There are 3 ways to turn a row about zero (a turn may also mirror it). The second row of each pair is the first, turned, with some noise. The first 27 pairs use one turn. New pairs use 2 turns, one after the other, and a turn may come again.
In the rows, 128 means zero.
Some pairs, each with its turns in order after it:
[118 160  73 149 106 189 206 181]
[150  46  74 178 128 127 198 136] : (1)

[109 124 167 216 143 117 133 145]
[150 128 113 100  64 156 125 191] : (1)

[135  81 141  92  78 152  95 129]
[143 122 116 104 124  53 153 144] : (0)

[ 75 126 170 126 134 125 134 148]
[149 144 160 123  84 153 128 152] : (2)

[102 120 100  85 120  99  94 119]
[168 153 120 125 156 162 149 107] : (2)

[152 138 145 134 125  97  40 133]
[ 89 139 126  98 158 196 101  95] : (2)

[134 150 166 113 116 103 162 190]
[123 123 126 163  52 146 127 102] : (2)

[ 78 110 106  72 108 168  66 157]
[ 63  91 185 122 159 162 158  92] : (1)

[175 130 138 138 119 106 149 104]
[150 160 105 126 131  86 114 144] : (1)

[123 156 151 118  85 147 122 106]
[168 134 127 120 146 102  93 138] : (0)

[107 120 140 132 140  90 124 121]
[118 134 147 144 147 143 145 152] : (0)

[189 126  78 134 130 120  95 173]
[170  84 165  90 161  83 135 125] : (1)

[133 109 129 159 172  97 178 186]
[176  93 106 113  59 114 122 110] : (1)

[185  74 198 130 166 120  82 176]
[ 75 119 131 217  94  61 154 117] : (0)

[ 80 150 128 140 152 113 140  88]
[142 157 107 146 125 187 111 119] : (1)

[128 127 135 154 100 146 115 173]
[123  98 146 113 113 119 164 161] : (1)

[100 169 131  97  55 150 139 140]
[130 207 137 180 117 117 124 113] : (2)

[ 69 133 105 114 130 136 150 163]
[187 148 148 130 100 112 123 120] : (2)

[123 174 100 159 181  96 124 127]
[132  84 182 101 142 123 135  87] : (2)

[133 127 163 122 126 130 144 109]
[113 152 116 145 116 117 116 139] : (1)

[ 77 172 144 130 104  80 160 146]
[153 138 190 180  96 150 134 105] : (2)

[119 111 175 113  25 108 139 108]
[111 176 113 221 127 173 120 165] : (2)

[194  94 127 175 129 156 135 143]
[154 100 104 166  69 122 150  88] : (0)

[149 130  94  95 104 132  98 134]
[116 108 119  88 100 105 116 148] : (0)

[124 177 162 145 212  68 127 141]
[ 61 147 159 198 144 184  96 143] : (0)

[129 148 143 128 121 116 119 141]
[124 130 150 136 129 122 108 135] : (0)

[135 132 142  95  75 129 173 140]
[154  81 148 102 164 100 115 111] : (0)

New pairs, each followed by its turns in order:
[ 92  95 116  95 133 102 125 160]
[ 89 131  84 134 146  90 125 115] : (2) (2)

[108 121 160 150 103 191 183 132]
[ 74  88 124 124 178 118 179 127] : (0) (2)

[110 109 145 132 146 137  96 148]
[139 150 133 123 150  84 138 127] : (1) (0)

[136  87 133 169  60 128 125 121]
[ 94  82  85 177 108 130 127 122] : (0) (2)

[141 114 119 118 106 155 142 117]
[135 113  99 136 149 127 146 121] : (0) (2)

[157 118 133 168 110 129 119 147]
[130 120 140 121 107  95 150  93] : (1) (1)

[170  85 125 113  68  94 120 146]
[152  88  81 167 105 168 117 153] : (0) (2)

[161 151 154 144  74 139 102 176]
[118 147 154 120 168 191 148 161] : (2) (1)

[ 86 169  99  69 153 138 167  86]
[137  65 136 170 176 168  98 101] : (2) (0)

[139 134 139 127 152  94 110 117]
[ 94 114 105 141 124 133 111 122] : (2) (1)

[131 170 169 142 146  71 100  79]
[116 171 167 155  62 127 125  89] : (0) (0)

[135 169 123 163 150 136  55 185]
[187 154 187 121 128  91  87 168] : (0) (0)

[134  97  77 112 104 176 130  87]
[ 70 105 140 133 107 186 113 132] : (2) (0)

[148 144 132 139  69 116 138 169]
[142  89 131 185  89 123 144 117] : (1) (2)

[ 90 146 141  98 116 146 123 134]
[121 131 146 108 124 155 163  99] : (0) (2)

[115 151 115 147  99 111  94  96]
[112 133 138 104  87  95 149 109] : (1) (2)

[147 114 131 112 110 129 108 191]
[109 187 121 107 104 132 148 116] : (0) (1)

[143 131 104  96  38  97  81 135]
[108 142 171  93  81  66 156  81] : (0) (1)

[149 140  90 111 185 121 159 144]
[117 167  85 107 137  95 112  91] : (2) (1)

[ 69  91 129 122 111 105  80 127]
[133 190 137 124 105 110 174 154] : (1) (2)

[ 95 118 116  45 184  85 143 129]
[192 153  65 145 143 133 115 189] : (1) (0)

[110  94 147 125 158 155 131 131]
[155 164 123 122 148 142 106 151] : (1) (2)

[144 139 139 148 127 144 112 157]
[108 137 142 149 147 148 115 134] : (0) (2)

[136 170  89 163 128 150 161 131]
[122  96 148 139 143 191 141 139] : (2) (2)

[107 110 154 188  66 119 145 132]
[143  95 114 161 123 116 196  85] : (1) (1)

[151 150 118 128 161 171  64 127]
[143 144 152 119 173 153 193 133] : (0) (1)

[100  97  97  63 146 159 127 128]
[150 132 152  99 170 132 144 193] : (1) (2)

[156 168 114 151 108  59 161 124]
[ 68  86 142  99 101 106 103 164] : (0) (1)

[122 101 125 129 102  60 134  81]
[108 118 107  93 143 153  57 150] : (1) (0)

[ 65 104 150 126  95 113 138 112]
[106  89 133 115  79 122 171 105] : (0) (2)

[112 125 108 205  84  89 119 123]
[106 113 122 156 101  53 145 175] : (0) (1)

[150  62 146 111  82  49 126 178]
[120 142  96  95 190  61  54 149] : (2) (2)

[139 112 149 143 155 126 144 127]
[141 125  99 123 129 147 118 150] : (0) (1)

[117 131 160 181 146  85 154 153]
[116 127 107 143  92 134 106 196] : (0) (1)

[113  95 107 104 151 175 110 139]
[ 82 123 121  97 122 160 101 117] : (1) (1)

[154 146 117 109 119 151 146 112]
[161 146 106 126 122 150 137 112] : (2) (1)

